There are 11 hidden switches. A switch that is on adds its own fixed numbers to the row, and there is some noise. The rows also spread widely along 12 directions, which tell nothing about the answers.
(in the rows, 128 means zero)
Known rows, each followed by its switches (1 for on, 0 for off):
[119 139 161  83 161 176 133  82 138 145 148  74 104 165 124  92 142 139
 103 125 131 148  75 124  83  74 101 113 126  78 158 163  79 105 154]	1 1 0 0 1 1 1 1 0 1 0
[109  90  87 126 170 125 129 106  97 126 172  97 131 166 126  81  98  69
 123 124 108 142 102 119 138  98 130 132 115 117 119 111 117 125 172]	0 0 1 0 1 0 1 1 1 0 0
[103 154 137  99 111 131  70 107 128  95 151 109 152 211 129 112 118 136
 141  92 128 107 139  97 130 125  97 102  51 100 167  98  65 112 112]	0 1 1 1 0 1 0 1 1 1 0
[169 134 100 109  78  97 153 106  86 118 146 148 126 152 153 132  89 118
 140  48 153 119 150 141 103 145 142  97 137 102 122 109 159 145 125]	1 0 0 0 1 1 1 1 0 1 0
[123 177 126 124 173 152 131  84 148 114 111 133  79  91 128 142 174 141
 142 132 150 142 109 123  57 137  96 109 141 126 155 131 142 117 102]	0 0 1 0 0 0 0 1 0 1 0
[112  91 136 109  83 104 125 125 108 134 193 166 189 174 103 108 132 167
 124  99 170 140 139 116 197 124 124  92 123 144 145 135 135 132 162]	0 0 1 0 1 1 0 0 0 1 0
[134 151 173  93 156 118 107 121 127 101 160 115 115 124 105 120 149 168
 151 100 166 150 102 132  96 130  95  79 149 131 138 189 127  96 121]	0 1 1 1 1 0 0 1 1 1 0
[125 174 101 140 171 148 118  84 135 103 114 150  86 123 136 148 132 137
 193 122 159 118 153 112 100 162 105 124 120 130 135 111 117  97 108]	0 0 0 0 0 1 0 1 0 1 1
[143 175 199  93 145 174  84 106 135  86 167 154  77 129  97 115 128 175
 119 104 171 117 113 121  79  94 134 110 146 119 127 171 140  97  96]	1 0 0 1 1 1 0 0 1 0 0
[137 111  71  91  92 148 165  77 146 164 176 173 145 145  98  79 112 150
 174  88 146 123 211 133 135 105 120 151 175 138 129 104 144 123 149]	0 0 1 0 1 1 1 0 0 0 0
[100 177 142 112 144 159  78  80 125  90 186 186 109 166 109 136  78 148
 143  92 143 107 156  91  93 102 159 120 117 136 101  88 129 111 118]	0 1 1 0 1 0 1 1 0 0 1
[ 77 181 120 135 166 150 133  55 116 120 126  87  90 140 158 176 135 135
 112  90 128 170  78 123  48 123 127  77 118 104 110 139 120 132 149]	1 1 1 0 0 1 1 1 0 1 0
[114 166 123 120 173 123 135  82 131 143 126  83  95 114 133 126 129 148
 194 103 155 137 152 145  65 108  73 126 166 126 102 111 116 126 148]	1 1 0 1 0 1 0 1 0 1 1
[129 141 147 120 198 105  87 156 102 104 167 115 126 155  96 120  80 132
 226 128 152 141 140 112 158 130 110 126 135 148  78 147  82  69 132]	1 0 1 0 0 0 0 1 0 0 0
[149 120 124 134 124 106 109 145 115 116 139 105 116 141 148  43 126  78
 137  86 150 103 122 132 159 115  93 131  93 131 128 160 125  88 132]	1 0 1 1 1 0 0 1 1 1 0
[118 148 138 155 149  69 114 137  76  80 130  99 147 135 153 182 117 113
 155 120 127 154 118 112 129 155 128 105 118 114 136  73 120 149 134]	0 1 1 0 0 0 1 1 0 0 0
[105 164 166 145 171 113  99 105  92  72 129 128 122 129 132 191 151 155
 159 143 164 140 114 100 118 146 109  98 126 119 164  73 119 152 134]	0 0 0 1 1 1 0 1 0 1 1
[152 105 105 100  77  74 145 122 113 128 150 124 183 155 131 107 136 143
 153  78 146 133 166 136 140 153  91 101 139 111 176 108 130 142 130]	0 1 1 0 1 0 1 0 1 1 0
[ 79 140 113 158 194 128 103  83  84  85 151 104 112 143 146 151 137  96
 117 137 140 146  88 103 106 122 122 114 104 118 145  59 136 165 149]	1 1 0 0 0 1 1 1 1 1 0
[117 195 127 117 141 111  81  86 113  96 110 101 114 170 154 172 114 148
 178  69 146 119 136 118  60 162  86  74  92 101 132 100  95 116  81]	1 0 1 0 0 1 1 0 1 1 1
[142 154 125  69 140 167 105  83 155 127 147 139  93 146 109  87 147 142
 148 113 150 101 138 130  59 105  84 115 123 109 176 113 118 115  88]	0 0 0 1 1 1 0 1 0 1 0
[ 99 179 152 126 123 142 128  77 109 106 137 141 124 165 119 181  62 169
 162  70 130 138 164  89 105  99 167 115 147 111  59 100 102 137 169]	1 0 1 0 0 0 0 1 1 1 1
[104 123  81 127  77 149 116  82 119 115 157 155 139 178 147 110 112 109
  86  84 117 105 148 113 136 118 153 116  77 115 148  87 134 145 140]	0 0 0 1 1 1 0 0 1 0 0
[102 146 114 125 186 125 105  88 141 115 130 106 125 127 125 102 185 136
 178 145 161 125 141 119 106 138  41 123 123 132 194  86 108 123 122]	1 1 0 1 1 0 0 1 1 1 1
[120 165 165  78 138 153 126  89 167 160 139 100 132 124  77  98 142 199
 190 114 146 129 177 128  85  63  69 138 194 127 122 120 100 124 133]	0 0 0 1 1 0 1 0 1 1 0
[179 148 141 112 108 130 149 122 124 113 149 152  87  93 123 102  93 132
 152  82 149 111 178 149  95  96 150 158 190 119  96 141 161 114 130]	1 1 0 1 1 0 0 0 0 0 0
[144  90 111 126  87 129 164 120 107 113 151 149 151 150 139 121 141 128
  93 116 135 157 115 119 177 154 152 108 110 102 172 166 131 116 161]	0 0 1 0 0 1 0 0 0 0 0
[155 109 137 130 190  96 127 151 114 139 130  47  87  95 143  67 134  70
 159 152 143 124 105 163  88  85  72 163 157 118 125 100 133 128 134]	0 1 0 0 0 1 0 1 0 0 0
[ 84 183  77 137 100 107  92  83 134 120 130 144 148 156 137 152 125 169
 206  48 158 113 194 123 124 171  91  82  97 167 109 105 119 112 105]	0 0 1 1 1 1 0 0 1 1 0
[185 124 157  96 134 147 123 120 125 103 140 138  84 138 132  65 127 105
 105 111 154  97 108 125  96 106 113 132 126  88 165 147 133 103 113]	1 0 0 0 1 0 0 1 1 1 1

New rows. What belongs after each?
[156 139 167 122 116  84 107 126  72  76 160 126 115 147 148 148  88 132
 120  60 165 126 104 132  99 137 148  84 132 102 105 143 153 129 126]	0 1 1 0 1 1 1 0 1 1 1
[106 145 164 124 164 130 142 102 107 116 157 114 140 134  91 155 109 174
 174 114 150 177 128 103 146 100 138 112 185 133  86 150 110 122 186]	0 0 1 0 1 0 1 1 1 1 0
[102 165 120 131  94 150 122  70 124 111 129 112  96 166 172 123  99 110
  83  52 120 114 116 116  78 101 150 107  78  94 101 133 120 125 151]	0 1 1 1 0 1 0 1 1 1 1
[134 157 162 138 130 128 128 125 127  93 141 143 123  96 115 130 142 150
 145 130 147 139 156 109 140 114 135 152 157 130 139 125 137 120 136]	0 1 1 1 0 0 1 0 0 0 0
[127 108  83 116 153  95 110 110  94  88 154 130 149 148 124 125 147  96
 157 136 131 133 150 114 114 155  88 120 118 114 202  32 136 170 116]	1 0 1 1 0 0 0 1 1 0 0
[147 155  98 170 165 137 113 121  91  74 133 139  86 129 146 110  78  63
 189 117 137  98 173 101 171 122 155 188 114 123 104  77 118 103 139]	1 0 0 1 1 1 1 1 0 0 0
[130 115 168 123 145  94 111 152 109  96 144 100 176 140  99 128 145 150
 175 158 139 146 151 103 178 121  90 139 143 119 171  90  92 139 145]	0 0 1 1 0 0 0 0 1 0 0
[139 166 105  74 147 179  92  77 141  94 182 213 101 169  87 110  92 146
 170  90 151 102 164  98  96 134 141 113 118 128 140 132 122  81  86]	0 0 1 0 1 0 1 1 0 1 0
[137 136 124 141 140 137 157 110 128 109 133 145 114  93 118 127 156 143
 167 147 157 144 163 117 150 129 125 154 163 134 149 115 144 126 152]	0 0 0 1 0 1 0 1 0 0 0
[136 108 145 129 121 161 124 106 119 102 163 154 116 160 125  72 122 113
  89 118 156 113 119  97 167  95 141 148 104 106 146 145 125 109 163]	1 0 1 0 0 1 0 0 1 1 1
[109 190 145 150 152  71  80 143  99 115 106  51 117 136 164 146  99 104
 192  82 123 123 126 134  96 123  87 104 104 133  76  98  98 115 111]	0 0 1 1 1 0 1 1 0 0 0
[177 136 188 116 152 133 100 136 112  71 135 108  87 138 137  96 122 116
 121 115 163 113 100 118 114 119 115 132 114  81 156 166 107  87 112]	1 1 1 0 0 1 0 0 1 1 1
[120 142 191  91 166 195 112  89 137  91 160 141 108 145  82 110 143 152
 101 169 136 131 114  80 108  60 133 149 145  88 176 101 104 143 150]	1 0 0 1 0 0 0 1 1 1 0
[123 173 154 117 105 181 141  72 147 128  97  98  99 146 146 134 124 135
 113 112 108 115 143 107  77  69 136 153 126  75 146  76  95 147 137]	0 0 0 0 1 1 0 1 1 0 0
[115 137 109  92 163 202 149  58 145 142 158 113  99 178 112 101  79 129
 144 124 102 136 144 105  96  74 147 160 138  83 109 131  66  94 176]	0 1 0 0 0 1 1 1 0 0 1
[153 166 152 139 140 103 109 129 125 122 109  98  90  97 152  82 146 103
 157  97 165  95 136 139  92 101  78 141 140 133 123  96 155 127  97]	1 0 0 0 1 0 1 1 1 1 0
[117 164 158 148 132 109  89 117 111  89 106 111 141 140 145 141 149 117
 146 136 137 101 145  92 126 113  98 140 100 110 180  11 115 168 104]	0 0 0 0 1 0 1 1 1 1 0
[166 157 164 108 159  90 107 139 113 111 133  97 103 112 128 100 148 136
 174  88 179 132 109 144  90 140  69  90 151 129 132 168 141  96  92]	1 0 1 0 1 0 1 1 1 1 0
[ 87 143 106 151 165 103 126  94 114 150 121  56 131 144 157 130 118 123
 176 108 133 140 129 136 116 114  81 120 126 129  98 101  91 125 168]	0 1 0 0 1 1 1 0 0 1 1
[145 105  98 120 136 127 147  92  91  91 175 154 111 130 129  98 143 107
 114  94 168 147 111 126 132 145 132 103 142 119 163 155 174 130 151]	1 0 1 1 1 1 1 1 1 1 0
[107 195 171 147 171 158  68 125 134  88 131 129 102 146 119 126 124 151
 193 128 162 112 145  93 167 125 112 137  90 145 115 144  74  61 115]	1 0 0 1 1 1 0 1 0 0 0
[135  99  48  72 165 131 116  89 139 135 169 132 125 180 121  74 120  95
 160 118 118 118 137 134  73 153  77 110  99 108 181 110 101  96 105]	0 1 1 0 0 0 0 1 0 0 1
[131 162 151 147  74  93 112 113 107 117 131 153 126 124 149 138 103 138
 147  66 167  88 182 123 115 102 130 135 139 135  96  46 165 165 125]	0 0 1 0 1 1 0 0 0 1 1
[ 98 157 186 116 126 127  81 120 127 130 136  71 115 164 149 106 133 118
  74  99 119 120  67 122  74  72 106  91  81 109 120 122 112 131 118]	0 0 1 0 1 0 0 1 1 0 0
[177 131 175 132 147 109 116 142 107  93 136 102  88 104 129  53  99  81
 157 112 156  83 164 124 123  56 107 199 163 105 117  81 135 127 147]	1 1 1 1 1 0 0 1 1 1 1
[168 159 137  97 120 133 143 105 126 118 150 136  88 103 124 118 103 145
 145  80 138 128 155 148  54 104 137 130 185 110 102 145 159 121 118]	1 1 0 1 0 0 1 0 0 0 0
[153 123 127  94  84 133 136 105 120 110 132 122 116 143 146 101 135 106
  62  89 115 120 101 132  73 112 126 101 108  77 173 134 144 147 119]	0 0 1 1 0 0 0 0 1 1 0
[119  89 111  97 106 130 133 101 132 157 207 170 145 149  96  54 136 147
 126 100 173 125 153 135 143  96 109 121 150 160 126 125 174 130 146]	1 0 0 0 0 1 0 1 1 0 0
[121 189 155 122 127 186 126  69 162 119 108 110 101 128 120 118 122 156
 163 118 131  98 192  96  99  56 122 190 153  96 133  59  89 133 137]	0 1 0 0 1 1 1 0 1 1 0
[151 126 144 125 148  76 104 153 104 111 121  55 145 140 145  71 147  91
 173 126 145 110 133 131 142 118  48 141 114 104 179  83  95 127 123]	1 1 0 1 1 0 1 1 1 1 0
[142 139 184 119 128 150 147  98 133  84 112  94 137 126 122 142 178 166
 125 159 135 155 138  93 135 113 106 153 147  64 219 109  84 138 157]	0 1 1 1 0 1 1 0 1 0 1
[112 147 181 127 185 127  83 112  83  67 176 124  98 125 115 148 122 114
 124 144 153 131 110 106  88  81 135 138 147 111 146  42 146 171 136]	1 1 1 1 1 1 0 1 0 0 0
[111 154 137 112 110 115 102 101 103 106 184 164 150 180 121 154  65 164
 156  60 143 131 162 108 127 130 155  96 129 129  85 121 114 111 141]	1 1 1 0 1 0 1 0 0 0 1
[ 99 214 148 154 162 157 106  74 133  93 121 146  97 108 112 157 130 175
 212 102 173 123 189  93 132 114 119 145 158 152  98  94 123 116 131]	1 0 0 1 1 1 1 1 1 1 0
[136  82  87 110  80  99 158 109 118 160 150 113 171 168 139  61 124 111
 138  90 128 118 172 135 156 110  89 134 129 115 150  94 122 144 171]	1 0 0 1 1 0 0 1 1 0 1
[117 123 142 150 134  98 117 138  95  81 148 135 158 134 143 160 163 135
 105 148 142 158  93 106 161 173 131  92 101 122 185 127 134 130 130]	0 1 0 0 0 0 1 0 0 0 0
[154 131 162 105 121 100  85 142 116 104 151 137 138 146 129  74 167 113
 126 122 170  99 118 117 127 126  68 113  99 118 204  85 140 127  79]	1 0 1 0 1 0 1 1 0 1 0
[161 139  93 151 136  69 121 150 100  84 125 126 120  95 157 133 139 102
 180 105 150 126 149 146 127 187 102 118 129 137 154 122 151 110 101]	0 1 1 1 1 0 0 0 0 0 0
[147 181 147 122 166 149 101 100 129  78 140 155  82 127 123 121 121 142
 186 105 176 112 147 107 114 144 115 131 124 122 138 144 114  70 104]	0 1 1 0 1 1 1 1 0 1 1
[143 134 103 157 123 133 128 118  95  82 149 175  92 131 158 116  92  81
 107  99 134 110 123 114 145 142 179 130 100 128 108 141 159 104 144]	0 0 0 1 1 0 0 1 0 0 1
[157 149 184 131  96 144 178 101 155 133 109 148 119  75 114 117 165 182
 140 135 158 126 185 113 119  79 123 177 207 118 142  90 159 154 153]	0 0 0 0 0 0 0 1 1 0 1
[106 124 124 132 152 119  99 108 115 102 168 147 144 150 119  93 163 127
 154 134 173 124 132 104 172 138  82 117 101 144 179 103 127 115 138]	0 0 1 1 1 1 1 1 0 1 1
[144 142 166  94 112 129 124 102 113 117 162 148 135 148  99 115 104 159
 146  92 154 117 163 110 107  78 131 131 172 112 122  75 139 156 134]	1 0 0 0 1 0 1 1 1 1 0
[147 174 180 163 113 130 121 139 132 104 115 148 103 100 142 102 143 141
 151 113 171 106 157 112 173 118 122 155 128 143 117 153 133  85 135]	1 0 0 1 1 0 0 1 0 0 1
[ 98 166  73 164 196  92  99 113  88  95 130  94 102 141 163 157  85  77
 186  92 122 142 105 123 105 169 121  96  90 142  75 126 109  95 126]	0 1 1 0 0 0 1 1 0 1 0
[109 165 147 107 124 151 124  86 153 140 127 122 131 136 119 131 170 171
 145 133 143 135 145 113  94 108  87 122 133 118 171  83 116 140 113]	0 0 0 0 0 1 1 1 0 0 0
[182 170 174 128 138 137 103 117 107  51 135 178  56  97 142 124 148 121
 122 102 193 101 115 116  88 144 129 117 128 106 171 137 174 111  85]	1 0 1 1 1 1 0 1 0 1 1
[149 175 154 145 156 159  93 104 115  64 125 162  80 125 132 124 110 108
 153 131 157  89 157  85 121 110 136 173 117 100 149  65 123 118 105]	1 0 1 0 0 1 1 0 0 1 1
[166 137 163 102 134 120 125 133 116 114 134 103 115 142 125  90 117 123
 141 105 147 124 116 124 115 108 108 122 136 100 130 149 115 107 122]	1 0 0 0 0 0 1 1 1 1 0
[113 143 105 128 192 180 124  80 140 123 132 110 100 139 116  85 126 100
 162 154 118 125 146  99 124  87 109 176 133 114 143  88  92 109 147]	1 0 0 0 1 0 1 1 1 0 0
[126 170 157 105 132 107 123  95 103 109 123 102 137 164 121 184  89 178
 205  75 149 139 164 112  93 124 113  98 159 100 104  89  87 140 142]	0 0 1 0 1 1 0 1 1 1 1
[164 131 117 115 118  89 165 105  91 112 133 137 133 131 138 147 108 133
 172  84 151 142 162 127 106 145 119 113 175 101 136  97 142 147 147]	1 0 1 0 1 0 1 1 0 1 1
[128 122 172 102 115 138 138 104 118 152 179 121 119 144 110  69 103 143
 120  95 157 119 130 129 126  42 127 138 164 123  81 140 140 132 182]	0 0 0 1 1 1 1 1 0 1 1
[103 162 182 191 136  80 132 141  77  88 127  94 129  86 161 189 136 139
 113 119 144 168  96 123 146 122 156 110 152 140  89 126 157 154 172]	0 1 0 1 1 0 1 0 0 0 0
[158 143 138 119  95  93 113 156 126 144 142 105 124 136 135  49  83 113
 174  56 146  97 159 149 155  97 102 137 125 145  62 183 117  71 130]	0 0 1 1 1 0 1 0 0 1 0
[128 148 182 144  95 163 127 107 128 121 129 117 105 124 144  99 127 110
  70 122 124 107 128 103 124  37 153 179 128  94 132  73 136 155 153]	0 0 1 0 1 1 1 0 0 0 0
[161 178 167 144 162 152 109 108 117  64 122 153  58  89 138 115 130 114
 129 116 162 103 119 107  98 117 141 143 138 116 130 140 159 105 112]	0 0 0 1 1 0 1 1 1 1 1
[ 61 176  74 131 166 176  96  45 163 154 124 113 100 142 139  97 145 115
 131 113 119 106 140 114  58  90  80 132  98 140 124  64 123 136 111]	1 0 0 0 0 0 1 0 1 1 0
[114 144 131 112 143 112 110 109 121 111 153 105 133 136 135 133 178 156
 129 110 158 163  99 137 101 162  80  73 115 124 179 160 128 113 112]	1 1 1 1 0 1 1 0 0 0 0
[127 142  44 141 110 128 158  73 116 141 135 149  94 134 173 131 101 114
 134  51 136 133 133 155  92 172 143  88 116 135  89 175 160  95 134]	0 0 0 0 1 1 1 0 0 0 1
[156  97 123 126 139  71 131 146  86 104 150  98 156 146 138 102 136  99
 169 124 156 135 131 128 165 142  88 129 127 107 178  94 116 131 142]	0 1 1 0 1 1 1 1 0 1 0
[123 172 194 109  88 122 113 101 106 110 129 117 133 165 141 172 102 180
  98  68 133 132 110 111  84 108 146  73 125  91 107 133 115 142 131]	0 0 0 0 1 0 1 0 1 1 1
[160 171 176 128  96 146  87 113 118  46 156 189 103 141 135 114 132 141
 114  87 178  95 146  92 144 143 154 126  94 111 171 142 148  91  95]	0 1 1 1 1 1 1 1 1 0 1
[145 129 116 116  96  60 124 151  96 142 136  74 137 145 160  96  92  99
 141  53 124 125 119 163 106 124  98  88 115 124  79 159 131 117 130]	0 0 1 1 0 0 1 0 0 1 0
[121 162 144 142  69 172 151  69 129 111 128 155 102 151 161 114  86 121
  72  56 124 108 147  93 121  74 190 149 113  92  94 126 130 126 180]	1 1 1 0 1 0 0 1 1 1 1
[118 155 173 169 158  77  99 139  77  78 133  98 112  92 152 149 162 121
 114 107 169 148  76 128 121 137 106  86 134 141 128 137 173 145 130]	1 0 1 1 1 0 1 0 1 1 0
[183 129 149 133 108 134 146 124 143  98 113 160 120 104 126  77 167 126
 150 141 164 104 182 102 159 126 100 183 145 107 202  93 137 117 118]	1 0 1 0 0 0 0 1 1 0 1
[111 164 104 156  76 156 125  77 136 121 133 195  98 119 162 101 130 118
  85  75 148  85 159 114 120 108 148 138 100 140 120 104 176 134 134]	1 0 0 1 1 0 0 0 0 1 1
[171 100  76 143 125 114 168 118 122 129 116 126 107 102 152  65 152  71
 155 124 153 113 152 139 147 133  95 165 134 117 176 101 149 123 139]	0 0 1 0 1 1 0 1 0 1 0
[123 181 180 145 125 155 110 112 142 125 136 114  67  88 138  98 109 130
 121  97 149  97 145 138  81  43 142 170 157 138  62 120 155 121 134]	0 1 0 1 1 1 0 0 0 0 0
[170 139 183 132 159 128 105 150 109  82 139 104  85 127 134  83 115 107
 138 115 168 116  97 124 144 110 124 143 116 107 121 180 115  76 127]	1 1 0 0 0 1 0 1 1 1 0
[112 121 142 110 121 116 139 116 131 136 161 145 163 145 110 139 151 192
 136 119 156 173 118 123 147 156 109  75 141 140 138 190 120  99 152]	0 0 1 0 0 0 0 0 0 0 1
[154 130 137  79 145 148 100  97 117  96 162 135 114 180 110 100 112 135
 143 103 151 116 128 110  99 125 105 112 116  81 169 128  99 106 108]	1 0 1 0 0 1 1 0 1 1 1
[151 133 129 124  98  94 105 125  98 104 163 163 150 163 130 100  88 125
 183  87 171  84 202 106 161 119 117 153 123 122 130  40 131 137 126]	1 1 0 0 0 1 1 1 0 1 1
[155 107 106 134 142 109 164 122 102 107 106  80 132 125 145 125 142  88
 168 151 119 144 147 122 143 127 103 163 144  80 192  67  99 149 161]	0 0 1 1 1 1 0 1 0 0 0
[150  99  91  62 119 109 163  97 119 152 154  97 154 154 113 119 114 141
 163 108 110 144 170 153  67 111  92 121 185  82 172  75 109 167 144]	1 1 0 1 1 0 0 0 0 0 0
[139 150  96 163 107 147 126 110 120 103 144 166  94 130 162  88  96  86
 132  85 145  97 155 116 163 128 167 158  93 136 104 135 144  84 133]	0 1 0 0 1 1 1 1 0 0 0
